All groups share one centre, and each spreads out both ways along 13 directions, with some noise.
(in the rows, 128 means zero)
Known rows, each followed by its group:
[127 137 132 110 121  71 131 148 118 142 126 118 142 218 124 172 159] : J751
[116 161 124 136 118 132 130 119 112 134 100 175 155 118 113 110 116] : J67
[104 129  80 115 132 168 149  87  99 165 152 114 150 148  94 119 134] : J761
[145 113 147  82 143 146 148 145 107 117 112 149  84 105 105  93  98] : J576
[153 143 143 153 119 150  89 156 127 116 117 126 111 123 126 164 148] : J706
[164 123 176 125  85 150  92  91 125 147 134 107 120 149 199 131  80] : J706
[124 171 115 105 177 129 109 157 154 139 135 126 117 103 127 142  92] : J751
[120  83  95 163 119 154 109  69 130 172  99 108 174 104 121 101 138] : J67
[ 95 171 120  94 138 113 125  55 174 135  76 138 186 120 144 129 131] : J67
[119 131 109 125 111 109 122 138  96 100  96 158 106 145 145 116 112] : J67
[112 184  99  81 136 110 141  96 135  97  89 174 140  87 124 119 120] : J576
[ 73 112  63 116 154 117 176 102 114 123 174 111 134 152 102 155 152] : J761
[102 128 145 136 144 146 110 154 120 145 118 143 121 135 106 148 143] : J751
[ 84  73 163 136 115 207 150 140 123 131 152 140 165 173 138  92 104] : J975
[136 174 123 121 127 122 126 127  81 165 118 119 125 175 133 130 205] : J815
[124  52 132 132 165 148 142  99 160 112 136 152 169 106 109 112 133] : J706
[ 98 117 142 113 108 115 153  83 119 110  91 121 124 145 141 110 156] : J815
[ 81 121  89 102 142 108 131  93 117 123  61 146 124 106 158  79 112] : J67
[122  96 134 132 132 151 117 110 129  95 134 127 102 138 150 100 129] : J761
[141 105 149 125 114 148 134 134 153 162 119  82 178 142 144 134 115] : J975
[131 117  91 140 102 141 123 123 108 108 136 146 146 155 127 123 142] : J67
[100  86 120 141 126 168  93  79 109  97 119 191 136 129 147 112 169] : J975
[117  99 140 127  79 146 108 157 159 103 144 128 130 108 165 106 132] : J751
[163 103 166 183 169 175 114 158 155 141 124 109 118  80  75 112 104] : J706
[ 81 115 146 112 165 153 140 110 148 156 155 141 151 106 142 124 117] : J576
[145 115 134 136 107 171 100  94 101 125 103 134 104 110 126 123 120] : J815
[114  62 129 135 115 149 115 138 107 123 145 160  93  99 124  87 154] : J576
[ 79 153 149  93 136 128 123  95  92 132 136 211  99 162  94 127 159] : J706
[116 152 116 101 130 118  94 145 137 154  50 105 132 129 119 154 175] : J975
[116 169 113 135 142 127 140 147 143 154 139 111 144 116  85 165  95] : J975
[133 116 111 150 192 143 132 138 116 136 165 152 149 121 125 140 141] : J815
[ 93 118 130 162 111 138 111 145 122 100 108 166 146 129 168 134 115] : J761
[130 138 120 122 156 103 108  86 137 145 127 149 142 111 157 137  87] : J751
[108 137 150 142 128 171 107 112 128 115 145 124  81 105 138 105 151] : J576
[128 127 144 126 108 165 135  84  77 127 125 163 124 121 123 156 183] : J761
[123  72 142 137 117 178  88 127 142 123 113 130 144 149 138 116 141] : J975
[ 80 106 150 147 108 176 141 165  94 111 142 161  95 116 129  97 141] : J67
[120  43 125 106 158  94 117 138 123 104 127 161  89 150 127 110  96] : J975
[125 136 129 142 127 132 110 117 115  96 156 148  92 107 156 137 158] : J576
[166 148 139 121 116 149  90 111 173 113 121  96 169 188 119 171 158] : J67
[161 157 165 111 149 148 102 130 128 151 108  90  85 114 139 142 147] : J67
[174 129 121 162  84 195  85 103  81 163  84 137 149 150 115 102  76] : J761
[159 138 164 103 129 170 121 134 123 143 131 132 119 126 126 133  97] : J706
[ 91 116 108  75 132 128 108 112 131 128 146 150 118 126 159 124 154] : J706
[131 103 136 133 116 163 106 108  92 110 117 129  73 133 136  94 171] : J576
[177 112 100 184 154 108 123 181 104 131 115 128 121  79 101 157 101] : J67
[175 167 124 132 145 135 132 167 122 145 132 126 132 107  51 195 127] : J975
[126 144  85 145 154 164  87 172 159 108  98 144 153  69 106 138 154] : J751
[141 137 136 137 133 140 147  90  95 111 107 141  86 106 119  54 134] : J815
[132 177 119  35  95 133  99 159 142 103 105 142 145 144 198 175 141] : J706
[145 146 117 107 159 165 104 154 150 140 130 116 125 103  74 174 124] : J975
[144  99 145 128 163 172  79 144 130 168 190 160 145 157 128 137 108] : J815
[103 157 135  53 137 124  97 101 103 175  76 163 131 179 186  53 165] : J67
[150 106 129  99 147 131 125 166 137 108 146 139 101 115  79 162 134] : J751
[ 48 188 132  85 155 100 127 120 124 129  84 169 115 130 181 105 141] : J815
[152 183  62 147 123 171  83 121  99 101  80 115 104 133 163  62 122] : J761
[135 124  87 166 113 110  96  89 125 125 132  97 105 108 154 127 116] : J761
[116 134  87 144 137 132 127 115  98 137 103 135 108  58 110 145 136] : J761
[149 130 114 138 107 138 114 100 112 190 149 110 146 106 162  96 115] : J751
[115 119 134 100 138 134 123 158 110 140  88 109  90 149 109 134 122] : J576
[ 73 140 106  92 160 155 131  65  98 141 113 165  81  86 103  80 151] : J975
[140 107 147 137 108 130  97 155 110 143 153 153 124 170 151 103 118] : J67
[144 149 114 132 126 171  99 116 117 143 116 141 139 103 139 102 148] : J706
[ 70 160 104 104  88 123 128 130 124 159  77 133 179 163 134 120 179] : J815
[111 171  98 137 148 138 118 156 127 160  95 117 134  89 115 109 139] : J67
[136  92 136 111 135 121 135 127 124  95 110 124 110 136 185 104  85] : J576
[118 129 144 117 121 179 146 129  85 123  96 173 149 132 104 147 172] : J761
[150 103 136  91 119 110 120 137 112 124 100 177 149 183  86 142 131] : J576
[148  90 147 162 139 158 127 140 122 115 137 140 125  90 113 149 156] : J706
[105 147 168 145  95 182 112  94  98 129 152 181 127 100 169 129 173] : J761
[112 116  90 125 136 110  81  74 137 122  84 139 136 116 142 147 160] : J975
[106  95 136 134 129  88 128 108 140 200 140 117 123  75  87 150 109] : J761
[139 132 102 128 107 125 111 108 112 110  73 114  88  96 120 118 135] : J576
[152 110 115 132 116 150  76 104 171 137 110  68 140 177 105 143 118] : J67
[ 98  94  62 107 140 104 167 101 134 130  82 119 174 115 112  97 106] : J706
[ 92  96 128 154 139 100 119 171 153  98  88 118 123 145 116 147 132] : J751
[178 124 113 149 145 163 136 200 107 128 144 180 161 128  38 136 119] : J975
[ 98  76 106 109 130 123 145 199 142 142 116 121 141 104 105 107 148] : J815
[ 92 107 207 147 101 165 146 119 117  71 141 185 135 158 155 159 126] : J751
[124 158 132 142 111 137 107 131 164 142  96  87 144  99 126 144 145] : J975
[129 108 137 169 129 182  95 135 129 107 128 160 122 133 117  77  91] : J815
[ 78  92 153 167 122 193 110 136 135 142 178 154 134 124 114 106 167] : J576
[ 78 108 143 101 158 128 141 172 166 123 126 128 130 162 105 124  95] : J706
[125 132 125 125 128 165 150  96 124 105 102 115  82  61  76 137  72] : J815
[105 149 164 116 139 137 129 164 154 119 161 122  85  94 151 126 107] : J975
[129 176 176 120 109 154 120 155 144  77  88 114  41  86 107 105 115] : J576
[100 138 119 132 136 110 124 124 142 130 145 132 128  94 151 147 154] : J761
[131 125 132 173  69  97 116 109 138 154 133  94 147 185  99 114 144] : J761
[136 118 147 120 140 148 108 138 148 136 117 113 121 115 140 126 110] : J706
[156 128 111  78 123 123 114 115 124  94 144 186  92 110 102  98  99] : J576
[133 101 151 133 154 146 118  88 145 142 175 132 159 153 186 106 109] : J576
[146 104 122 114 151 116  92 143 135 172 157 147 132  57 182 132 123] : J815
[131  89 152 149 142  92 134 189 188 127 122  98 132 101  73 163 123] : J761
[ 84 106 151 148 125 168 121 121 143 142 135 142 164  97 191  97 129] : J751
[102 141 107  89 174 154  77 163 164 121 107 156 111 130  65 134 153] : J751
[ 83 136 122 124 140 126 128 120 104 118 136 167 105 126 138 122 125] : J975
[109 144 156 124  72 145 117 132 110 130 123 127 128 146 186 137 147] : J751
[114 130 151 134 164 163 109 106 119 151 129 149 125 103 139 151 114] : J751
[117 133 133 105 144 124  68 168 168 183 166 156 155  99 149 147 155] : J751
[140  99 160  78 144 160  80 153 159 148 137  89 135 226 135 150 192] : J67
[ 69 100 133 105 133 116 109 112 124 131 132 136 105 171 163 125 145] : J706
[132  92 136 133 159 168 132 110  98 176 133 115 153 171 148 110 133] : J576
[124 176 102 125 179  89 130 114 103 145 109 122  91  93 169 100 148] : J815
[131 161 108 114 154 112 138 182 145 150 108 130 173  96 143 134 110] : J706
[141 127 121 127 135 124 154 150 104 125 132 141 140 132 120 150 115] : J975
[126 109 135 150 146 116 126 129 136 158 151 148 153 107 132 123 106] : J751
[ 84 147 128  99 115 120 103 137 146 190 141 133 186 214 152  98 165] : J815
[109 138 131 116 148 177  91 132 116 153 133 183 121  60 164  98 112] : J815
[130  70 101 119  83 213 103  65 109  85 173 155 120 135 111 116 179] : J706
[ 88 126  97 126 122 156 127 107 107 151 100 164 145 118 117  48 110] : J67
[111 127 146 142 114 110 111  95 125 101  90 137 121 154 173 121 141] : J815
[119 130  98 148 118 117 133 105 107 174 128 129 134 117  79 104 118] : J761

New rows. What belongs after each?
[146 166  96 127 121 150 130  67  61 162  67  78 107 126 162 141 129] : J751
[143  79 122 153 141 130 120 137 111 109  99 150 106 118 104 102  74] : J761
[152  49 131 115 144 161 147  65 123 139 161 118 140 149 100 117  87] : J706
[137  97  83 109 173  64 122  98 155  88 114 108 124 116 181 139 147] : J761
[ 71 114 118 171 106 136 117 114  89 159 125 118  83 122 143  83 134] : J706
[150 131 116 181  95 124  74 102 100 162  95 133 139 105 140 164 148] : J751
[141 154 124 151 139 100 130 138  71 156 109 120  80 149  76 175 120] : J706
[118 157  96  99 180  82  90  94 107 175 110 136 124 155 199  99 157] : J815
[ 86 143 124 103 123 130 146  88 120 118  78 140 119 149 113  87 125] : J815
[119 158 142 145 199 115 136 171 138 162  80 146 157 107  92 115 128] : J706
[145 106 154 199 107 149 147 127  85 142 136 202 180  92 108 125 136] : J67
[116 123 135 112 120 137  99 120 153 119 122 132 124 145 132 125 114] : J706
[109 103 156 119  24 135 147 124 118  73 130 133 130 213 148  94 152] : J751
[145 109 141 116 151 132 150 130 122 151 135 125 141 127 116 138  94] : J706
[158 104 131 109 147 135 139 102 121 142 123 109 107 105  75 133 160] : J761
[133  99 141 129 115 141 120 127 139 137 156 123 123 114 141 111 107] : J751
[133 185 135 137 125 150 117 171 114 112  81 150 118 145  62 151 139] : J706
[ 86 116 155 152  80 130 102 127 131 149 113 128 138 161 148 133 110] : J761
[131 113 110 123 160 114  87 123 104 136 139 177 100 147  84 163 121] : J975
[108  88 140 135 140 155 126 117 123 148 123 125 149 149 171  82 128] : J576
[122 105 133 168  74 104 128 115 115  76  95 166 153 175 115 142 151] : J751
[ 77 130 102 118  95 121 127 113  97 131 122 133 106 149 145 118 130] : J706
[134  98 119 171 114 145 108 109 141 135  94 118 149 124  94 124  91] : J67
[134 187 140   4  75 158  79 140 156 107  85 129 121 115 231 144 119] : J706
[130 145 149 140  91 138 105 101 150 118  96 145 179 144 175  67 198] : J761
[157  44 125  99 144 147 149 151 185  94 152 108 171  74 147 162 108] : J706
[138 101 134 173  99 123 119 138 117 133 114 142 156 149 105 152  95] : J761
[118 105 136 129  88 124 133 123 129 115 140 130 126 134 137 143  93] : J706
[118 102 109 129 140  58 168 123 148 154 119 119 182 109 151 133  60] : J706
[112 134 112 120 167 137  69 126 142 138 135 155 107  90 137 120 189] : J706
[144 128 165 138 109 171  99 120 133 127  99 146 127 119 137  65 150] : J761
[148 145  71 151 126  90  99 131 104 135  74 117 119 122 128 137  93] : J761
[ 88 149 155 138 153 143 167 155 135 101 119 115 143 169 152 141 109] : J751
[124  78 145 130 111 162  73 109 136 181  77 133 193 180 128 114 181] : J975
[131  54 138 117 123 141 131 170 141 141 127 125 133 135  88 121  59] : J576
[160 149 143 164 124 108 136  93  97 148  87 139 137 166  72 142  85] : J706
[105  56 125 127  73 158 129  92 107 103  93 144 135 129 141  89 180] : J751
[142 104 115  76 198 173 140 142 136 146  89 111 151 112 118 115 139] : J706
[126 143 147 136  93 148 122 152 140 105 141 140 146 128 163 137 129] : J751
[107 148 110 137  79 108 114 124 137 122  77 117 115  84 142 111  95] : J706
[118 168 115 156 162 131  89 160 140 123  87 135 137  97 132 188 131] : J751
[120 171 195 103 152 144 128 123 152 130 130 128  75  81 111 139 149] : J576
[152 134 148 170 109 194  60 147 122 126 146 179 149 145 115 172  89] : J815
[100  79 111 105 149  93 152 120  84 126  93 188 149 168 108 136 147] : J975
[ 99 128 138 152 116 104 136 111 136 101 118 120  98 111 120 150 121] : J975
[124 108 180 162 191 212  83 145 126 141 104 122  93 161  84 101 171] : J706
[141 112 174 110 170 185  93 150 131 171 153 107 115 129 187 115 131] : J706
[ 92  87 107 121 128  97 126 112 115 128 138 133 108 122 150 148 149] : J706
[ 85  92 130 168 107 120 153 158 115  90 153 154 100 129  68 159 138] : J706
[130 143  86 111 109 111 108 137 112 180 106 139 195 187 114 129 167] : J815
[148  66 151  66 175 179 115 110 136 131 153 122 110 136 139 144 138] : J706
[104 143  83 117 132 162 101  88 113 168  76 145 182 129 125 107 173] : J975
[152  92 118 142 130 181 107  97 119 138 117 119 136  75 157  97 153] : J706
[114 148 131 132 113 131 107 107  84 108 138 158  87 143 170 143 137] : J761
[121  60 118 145  96 161  70 127 163  74 194 117  72 115 112 157 156] : J706
[143 110 150 117 127 138 114 123 140 161 120 139 136 122  84 113 124] : J576
[110  87 180 162  84 133 117 121 148 147 110 140 158 116 126 137 143] : J761
[120  92 158 172  82 127 121 123 126 148  84 151 161 129  97  95 130] : J761
[ 89 109 135 189 125 179 152 114 130 103 137 122 148  70 155 138 142] : J576
[131 132  85 130 136 121 125 112 148 120 132 111 155 117 114 166 129] : J67
[142 173 108 141 133  91 126 121  46 171  42 159  94  66 136 114 123] : J67
[118 114 129 125 148 121 120  90 104 127 178 167  85 107 162  97  96] : J975
[117  86  85 118 150 134 118 141 128 146 166 117 120 124 126 121 118] : J67
[ 97 149  87 135 147 113 139 141 157 155 174 104 136 117  98  90 127] : J761
[129 120 122 142 116 128 140 129 108 137 112 106 125 122 146 127 126] : J751
[136 124 116 144 123 154 127  93 143 125 125 132 163 115  99 130 114] : J67
[146 138 142 130 104 141  95 126 101 133 107 136 114 185 140 112 110] : J761
[136 111 152 109 139 165  89  86 167 165  97 102 157 165 108 106 127] : J67
[143 157 102 136  98 136 114 104 108 127 125 157 170 159 130 135 132] : J706
[134 137 119 130 133 129 128 114 127  97 147 163 142 124 156 125 116] : J576
[123 123 139 173 101 155 139 141 133 110 153 111 137 131 145 127  89] : J975
[152 102 132 134 125 120 155 169 133  70 112 135 118  88 136 118 128] : J975
[ 87 163 136 117 133 130 117  82  72 175 113 182 111 130 151  89 157] : J706
[ 61 125 147 135 107 121 137 131 136 104 127 195 130 121 139  84  63] : J67
[119 133 134 124 130 172 107 133  98 149 120 121  94 121 141 113 146] : J706
[151  97 124 123 142 109 124  90 129 124 131 138 136 132 128 149 115] : J751
[129 125 126 139 142 173 126 131 108 148 133 132 133 138 105 107 129] : J706
[152  76 131 167 105 117 122 113  75 164 122 168 151 105 104 159 181] : J751
[155 186 142 131 108 140 131 160 114  83  84 128  87 117  80 160 121] : J576
[125 149 118 156 100 152 149 119 131 123 106  99 153  96 151 108 128] : J975
[137 129 128 110 158 103 119 137 151 135  72 120 143  95 145 141 120] : J706
[144 169 124 119 136 153 121 188 151 128 134 148 160 102 109 137 121] : J706
[134 125 118 111 141 149  92 131 130 182 155 112 144 142 123 190 125] : J815
[124 102 113 106 180 126 161  92 118 126 116 147 174 153 123 143 158] : J751
[119 196 129 128 124  97 107  69 124 137 100 133 116 138 170 101 111] : J815
[164 114 110 164  96 152 119  94 107 105  95 112 157 139 123 161 181] : J67
[ 84 160 136 138 165 117  96 135 103 139  73 160 110 163 115 128 188] : J706
[165 129 108 121 142 131 110 132 126 166  90 102 144 134  61 181 135] : J975
[ 98 155 116 154 111 148  99 126 120 128  93 143 122 119 107 122 157] : J975
[145 115  97 147 122 118 108 123 107 150 109 137 143 134 117 121 114] : J67
[153  52 103 126 133  90 141 153 107  85  71 119 117 158  97 157 112] : J975
[174 126 110 129 153 124 113 110 142 120 154 156 138 122  72 135  94] : J751
[166 142 151 170 174 136 115 139 125 161  96 134 129  76  94 125 125] : J706
[ 93 114 152 161 108 148 139 144 125 137 146 160 156 112 111 163 132] : J761
[135 170 123 145 121 153 119 154 109 155 113 155 142 105  99 115 128] : J761
[144 143 111 135 115 150 103 137 101  94  91 127 114 176 146 116 127] : J761
[136 124 122 183  98 162 106 119 117 132 105 114 139 124  98 136 156] : J576
[114 124 151 177 112 130 109 167 102 182 136 157 157 131 113 149 171] : J751
[150 154 133 136 117 135 128 139 120 120 109 126 117  93 132 134 153] : J975
[ 92 111 150 128 125 123 110 129  94 137 146 144  75 109 149 222  93] : J761
[140 164 133 145  69 137 126 138 108 128 108 143 150 110 162 134 113] : J706
[115 175 115 138 140 140 150 112 140 104 139 158 142  50 134 131 118] : J576
[160 101 159 118 159  62 135 165 187 136 137 104 108 122  62  99 144] : J761
[134 149 154 126 125 140 103 102 124 167 156 120 102 106 159 114 125] : J975
